The groups are shells around one centre, one inside the other: the same stretched ball of 3 dimensions in 6 sizes.
(in the rows, 128 means zero)
Known rows, each followed by its group:
161, 117, 147, 157, 106, 88, 158, 145, 137, 74, 102, 155, 32, 104	z649
158, 178, 130, 120, 127, 131, 105, 105, 148, 90, 82, 117, 124, 118	z154
151, 195, 129, 109, 135, 148, 94, 97, 145, 97, 78, 117, 145, 117	z11
152, 146, 144, 146, 106, 120, 153, 138, 142, 71, 92, 156, 68, 96	z308
142, 171, 142, 120, 133, 138, 120, 118, 126, 98, 90, 153, 99, 101	z256
144, 185, 136, 120, 123, 152, 121, 115, 140, 86, 81, 144, 122, 100	z154
175, 122, 137, 142, 126, 71, 116, 121, 141, 95, 101, 116, 55, 133	z649
144, 201, 131, 92, 158, 150, 71, 85, 126, 123, 82, 121, 152, 122	z853
164, 119, 144, 145, 122, 80, 134, 132, 131, 93, 103, 142, 40, 117	z256
170, 117, 142, 156, 107, 79, 147, 138, 145, 75, 101, 137, 39, 115	z853
154, 178, 132, 101, 156, 124, 75, 90, 126, 123, 89, 115, 126, 130	z256
164, 164, 131, 122, 132, 112, 100, 105, 144, 97, 88, 112, 109, 127	z154
146, 170, 140, 112, 146, 129, 100, 107, 122, 113, 92, 141, 104, 114	z11
143, 174, 140, 112, 144, 135, 103, 108, 123, 110, 90, 143, 108, 110	z11
147, 209, 127, 105, 132, 164, 95, 96, 148, 92, 73, 119, 162, 111	z649
143, 203, 131, 113, 125, 166, 111, 106, 147, 85, 75, 133, 148, 102	z853
142, 171, 142, 120, 132, 138, 120, 118, 126, 98, 89, 153, 99, 101	z256
149, 172, 138, 134, 109, 142, 140, 127, 149, 70, 83, 146, 104, 96	z308
144, 198, 133, 101, 145, 154, 89, 95, 132, 109, 81, 129, 145, 113	z154
156, 132, 145, 141, 123, 98, 135, 131, 129, 92, 100, 150, 52, 109	z11
169, 148, 133, 140, 113, 102, 124, 120, 155, 77, 89, 117, 88, 121	z649
156, 150, 141, 148, 101, 122, 153, 137, 150, 65, 89, 148, 76, 98	z853
148, 206, 128, 100, 142, 157, 84, 90, 142, 103, 76, 115, 160, 118	z308
139, 203, 134, 96, 151, 159, 85, 93, 127, 114, 81, 132, 149, 112	z308

New rows, each followed by its group:
164, 152, 134, 116, 148, 97, 87, 101, 129, 117, 95, 114, 93, 135	z256
143, 203, 132, 106, 136, 162, 98, 100, 139, 97, 77, 131, 149, 107	z11
147, 147, 146, 142, 113, 123, 150, 138, 133, 79, 94, 164, 66, 93	z649
149, 207, 126, 96, 147, 155, 76, 86, 140, 109, 76, 111, 163, 122	z853
139, 200, 135, 111, 130, 166, 111, 108, 138, 92, 78, 143, 141, 99	z308
170, 137, 136, 144, 112, 93, 130, 125, 151, 78, 93, 123, 71, 120	z308
170, 130, 137, 140, 123, 83, 120, 121, 142, 91, 98, 122, 63, 126	z11
158, 187, 127, 108, 140, 133, 84, 93, 144, 104, 81, 106, 141, 127	z308
162, 132, 142, 132, 136, 87, 114, 119, 126, 106, 102, 134, 59, 123	z11
148, 162, 141, 116, 143, 121, 105, 111, 121, 112, 94, 142, 93, 114	z11
156, 149, 141, 144, 106, 118, 146, 134, 147, 70, 90, 146, 76, 101	z11
168, 150, 132, 136, 117, 104, 119, 117, 152, 82, 89, 116, 90, 122	z308
143, 163, 144, 124, 132, 132, 124, 121, 125, 98, 92, 156, 89, 101	z308
142, 208, 130, 91, 155, 158, 73, 86, 128, 119, 79, 122, 159, 119	z853
166, 137, 137, 123, 146, 83, 94, 107, 127, 116, 101, 118, 73, 136	z853
148, 199, 130, 105, 139, 153, 92, 96, 140, 101, 78, 122, 148, 115	z154
156, 139, 143, 145, 112, 108, 145, 135, 139, 78, 96, 150, 61, 103	z154
142, 197, 134, 100, 148, 154, 88, 95, 128, 112, 82, 132, 142, 113	z11
154, 162, 138, 141, 105, 131, 144, 130, 151, 67, 86, 143, 92, 99	z308
165, 156, 133, 140, 108, 115, 130, 122, 157, 71, 86, 123, 95, 113	z649
139, 186, 139, 107, 145, 149, 101, 105, 123, 110, 86, 145, 123, 106	z308
147, 155, 144, 134, 120, 125, 137, 129, 132, 86, 93, 156, 78, 99	z11
165, 113, 146, 151, 118, 76, 142, 137, 132, 88, 105, 146, 30, 115	z853
146, 210, 127, 94, 149, 158, 75, 85, 138, 111, 76, 114, 166, 120	z853
155, 187, 128, 97, 158, 129, 67, 85, 130, 123, 85, 107, 140, 133	z853
137, 206, 134, 109, 128, 173, 112, 107, 141, 89, 75, 142, 148, 97	z649
157, 138, 143, 125, 144, 92, 106, 114, 119, 116, 102, 136, 65, 124	z853
149, 182, 134, 103, 152, 133, 83, 95, 125, 119, 88, 125, 126, 122	z154
150, 187, 132, 97, 159, 134, 72, 88, 125, 125, 86, 118, 136, 127	z308
167, 140, 136, 146, 108, 100, 136, 129, 152, 73, 92, 127, 73, 115	z308
153, 187, 130, 103, 149, 134, 79, 91, 134, 114, 84, 114, 137, 126	z154
154, 146, 143, 144, 109, 116, 148, 136, 142, 74, 92, 152, 68, 99	z11
140, 193, 135, 99, 152, 150, 86, 96, 123, 117, 85, 135, 136, 114	z308
168, 131, 139, 147, 112, 90, 136, 130, 146, 78, 96, 131, 60, 117	z11
150, 149, 144, 132, 126, 116, 130, 126, 128, 93, 96, 152, 73, 105	z154
150, 155, 142, 119, 143, 114, 107, 113, 121, 111, 96, 142, 85, 116	z11
